Every row belongs to one group in each of 2 separate groupings. Each group adds its own fixed numbers to the row, and there is some noise. The rows also spread widely along 4 directions, which tell nothing about the answers.
Some rows, each with its group in each grouping after it:
[ 11  13   8   1  -1  27 -12  -6   5   9 -12 -19   6  16  -2  -4  35 -23
 -14  10  -3  -4  -6  14   7  -8   4   1   0  -2 -11  15   9] -> q_552 pakud
[  5   9  13  12 -11  29 -16 -23   5 -10  -6 -12  -7  21   5  -8  37 -22
   0   8 -11   1   8  16  -1 -14  -6  16   5   1  -8  10  15] -> q_403 Fevi
[ 11  16  21   0  -4  14 -23 -17  -8  -5  -9 -17   2  24  -6  20  19  -9
  -9   4   1   2   8  12  12  -6 -19  19  -2  -2 -11  20  16] -> q_403 Dud
[  9   6  12  14   3  12 -20  -6   0  -5 -22 -17  -9   7  -4   5  26 -18
   6   2 -12  -8  -2   3   2  -3  24 -15  12   1   1  -7  13] -> q_698 Lagek
[  6   5  16   7   4   1 -19   2 -12 -17  -8 -20   0  18   2  15   1 -11
 -12   0  14  -5   7  -1   7   1   2  -3  -1  -9  -8 -13  11] -> q_440 Lagek
[ -6   4   3   7  -9  21  -8  -2  -4 -12 -13  -9  -4   4  -3  15  16 -17
   4   1 -10 -21  10   4   6   3  24  -9   9 -11  11  -2  14] -> q_384 Vez
[ 22  20  19  -6   9  26 -23  -7 -16  -1  -6 -20  10   8 -14   7  14 -19
 -15   3   5  -2   6   6   1 -13   9  -7  -1  -8   4   8  10] -> q_384 Fevi
[ 11  18   9   7  -3  20 -29  -8   0  14 -21 -19   2   5  -4  -4  45 -27
   1   9 -17 -10   2  16 -10 -13  12  -7   3   3  -2  16  13] -> q_936 Dud
[  4   9   6  17  -8  32 -20  -5   5   0 -21 -20  -2   9   3 -16  41 -31
  -4  11 -10  -5   2  10  -9  -8   9 -19   0  -2 -13   1  14] -> q_440 pakud
[ 24  17  19   2   5  17 -11   5 -11   1 -20 -23   2  -1 -11  15  15 -21
 -12  -1  -3 -10  -8  16  -3  -9  24 -23   5   0  13   0  13] -> q_698 Vez
[  9   9   6   2  -3  19 -15 -11   0   1 -19 -22   3  11  -7   8  35 -17
  -6   4  -3  -3  -1   6  -3   1  20 -10  -2  -2   8  10  18] -> q_552 Dud
[ 16  19  19  -1   1   6  -6   4 -14   1  -7 -13  12  11  -7  18   8 -18
 -17  10  10 -10   2  15  12  -8  -7   7   2  -8  -2   7   6] -> q_936 Vez
[ -1   1  -2  19 -10  29 -18  -6   7  -8 -20 -22  -5  10   7 -10  38 -22
   0  11 -16 -11   6   4  -8   0  17 -18   2   0  -3  -5  21] -> q_440 pakud
[ 19  15  18   8   2  21 -31  -3  -8  -2 -18 -28   5  16  -7  -2  29 -26
  -6   4   1  -1   1  12  -7  -9   7 -17  -6  -1   0   8  17] -> q_440 Dud
[ 18   7   5   0  -1  23 -14  -8  -1   0 -13 -16   2   6  -6   6  31 -15
  -8   1   0   0  -1   6  -4  -6  21 -11   5  -6  11  14  12] -> q_552 Fevi
[ -2   5  13  13 -13  22  -9 -13   3  -7 -14 -13  -3  17   4   7  24 -18
  -3   8  -7 -10   6  16   9  -4  -7  13   8  -3  -5  12  18] -> q_403 Vez
[  0  11   8  18 -11  17 -11  -2   3  -3 -16 -11   1  11   3  -7  34 -28
   6  14 -12 -15   8  14  -5  -4  13  -2   8  -2   5   3  10] -> q_936 Vez
[  8   7   6  11  -9  34 -20 -18   3  -5 -13 -18  -2  13  -2 -10  39 -24
   0   8 -15  -3   4  13  -8 -13   9  -1   7   1   1   7  21] -> q_403 Fevi

New rows. What belongs after each?
[ 23  11  22   6   5  15 -18  -2 -14 -10  -7 -26   5  18  -7  -5  16 -20
 -13   5  13   1   3   6  -7  -9   7 -17  -7  -6   4  -3  15] -> q_440 Fevi
[ 13  20  16   0   2  24 -27  -4 -16  -3 -15 -25   4  10 -11  13  23 -24
  -8   4  -2  -9   6  10   1  -6   8  -9  -6  -5   1   6   9] -> q_384 Dud
[  6   8  13   2   6  19 -21   5 -15  -8 -16 -16   4  -1 -10  16  14 -16
  -8  -1  -3 -15   6  -4  -4  -3  26 -22   5  -6  12  -9  16] -> q_384 Lagek
[ -9  12   1   4  -5  18 -23 -15  -2  -9 -18 -17  -4  11  -8  19  29 -10
   7   0 -14 -12  18   5   3   1  13  -1   5  -9   7   8  16] -> q_384 Dud
[ -4  13  11   6  -8  28 -14 -12   2  -3  -4  -8  -4  18   4   8  29 -28
   3   9  -9 -10  13  18  15  -7  -3  18   8  -7 -13  16   6] -> q_384 Vez
[ 18  12  10  -9   1  14 -15 -12 -11  -3 -11 -10   7   3 -16  25  13  -2
 -16  -4  -3  -2   9  11  -3  -9   7  -4  11  -3   8  13  25] -> q_403 Fevi
[ 14   6  14   1   1  16 -12 -12   1  -1  -5 -19   4  21   0  -4  29 -15
  -5   8   3   1  -2   6   4  -7   6   5  -5  -8  -3  10  11] -> q_552 Fevi
[  1   5  -1   3  -1  20 -14 -11  -2 -14 -13  -9  -1   5  -7  20  18  -5
   4  -2  -6 -12  15   4   1   3  22  -2   9 -16   8   0  16] -> q_384 Fevi
[ 19  16  23   3   1  12 -21  -4 -14 -12  -6 -26   6  20 -11  16  12 -16
 -18   2   6  -4   6   7   1  -7  -3   1 -10   2   1   2  25] -> q_403 Dud
[ 24  12  14  -2   5  23 -17 -11  -5   7 -11 -21   5  12  -5  -3  35 -21
 -13   6   2   6  -8  12  -5 -12   7  -3  -1  -4   2  15   8] -> q_552 Fevi
[  4  11   8  12  -3  20 -22 -10  -2  -3 -21 -27  -6  18   3  -3  35 -25
   3   7  -8  -5   9   6  -4  -4  11 -11   0  -4   0   3  17] -> q_440 Dud
[  8  10  12  -2   2  11 -22  -3 -13   6 -16 -15   4  -3  -6  21  16  -9
 -10  -4   1   0   3   6   2  -1   7 -18  13  -4  -2  12  14] -> q_440 Lagek
[  1  10  12   6   2  28 -27  -2  -5   0 -17 -17  -1  -2  -5   0  30 -30
   1   2 -12 -12   6   5  -3  -6  20 -15   8  -3   0   2  10] -> q_384 Lagek
[ 21  16   7  -4   5  16  -7  -4 -11   7 -22 -15   3 -10 -14  25  16 -16
 -13  -7 -12  -5  -5  18   3 -10  15 -18  14  -3   8  16  12] -> q_698 Vez
[ 16  21  16  -8   9  21 -28   2 -21   4 -19 -23   8   1 -19  20  18 -20
 -14  -6  -2  -9   5   8  -4 -11  16 -23  -2  -4  12   9  15] -> q_384 Dud
[  8  14  12   8  -4  11 -21  -2  -3   5 -20 -13   4   5  -1   4  31 -18
   0  11  -7 -11   3   5  -4  -6  14  -5   9   1  -7   2   9] -> q_936 Lagek
[ 11  14   9  -2  -2  16 -17 -15  -8  -1  -4 -14   4  13  -2  11  24  -8
  -8   2   2   5   8  11   2 -11  -6  -3   8  -8  -5  19  11] -> q_440 Fevi
[ 12   9  13  -6   5   8 -12   1 -12   1 -16 -18  10   4 -12  21  12 -10
 -15  -6   6  -1  -5   3   7   2  17 -17   3  -4   8   6  14] -> q_552 Lagek
[ 28  14  25   2   4  29 -25 -11 -10  -1 -10 -22   4  12 -12  -7  25 -24
 -19   1  -1  -2   0  12 -12 -19   6 -12  -4   3   5  10  18] -> q_403 Fevi
[  9  16  10  -4  -3  33 -22 -18  -3   4  -9  -8   0   7  -5   0  36 -23
   0   5 -11  -3   6  13   1 -16   7  -2   8  -7  -1  25   8] -> q_384 Fevi
[ 14  10   5  -1   3  24 -20 -11 -10   2 -18 -16   2  -5  -8  -1  32 -18
  -9  -5  -8   1   2  10 -16 -15  18 -28   8  -4  10  14  16] -> q_440 Fevi
[ -1   3   9   9 -10   6 -16  -8  -2 -16 -12 -11  -3  12  -1  21  11  -6
  -4  -2  -2 -10  13  -2   8   1   7   6   8  -1   0  -6  21] -> q_403 Lagek
[ -4   7   9  10  -4  28 -24 -11   2  -3 -15 -14  -3  10   2  -1  36 -25
   9   4 -13 -13   9   6   8  -2  12   2  12  -5 -10   4   7] -> q_384 Lagek
[ 10  17  13   2  -5  15 -16  -6  -5   0  -6 -18   4  21   0  10  19 -14
 -19   6   8  -1   5  11  12  -7 -12   3   0  -8 -23  18  10] -> q_440 pakud
[ 11  15   6   8  -7  18 -18 -12   1   1  -5 -13   0  14   2  -5  35 -21
   6  14  -6  -4   7  10  -3 -12   1  10   7  -2 -10  10   7] -> q_936 Fevi
[ 20  10  21   6  -2  26 -21 -13  -4  -8  -5 -18   0  15  -5  -7  30 -28
 -12   7  -8   0   3  14  -9 -18   6  -2   0   0   1   8  17] -> q_403 Fevi
[ 26  15  16  -1   9  19 -14  -9  -9   4 -15 -19   5   3 -13   8  25 -17
 -12   0  -3   0  -4  12  -9 -14  17 -15   7  -4  10  13  12] -> q_698 Fevi
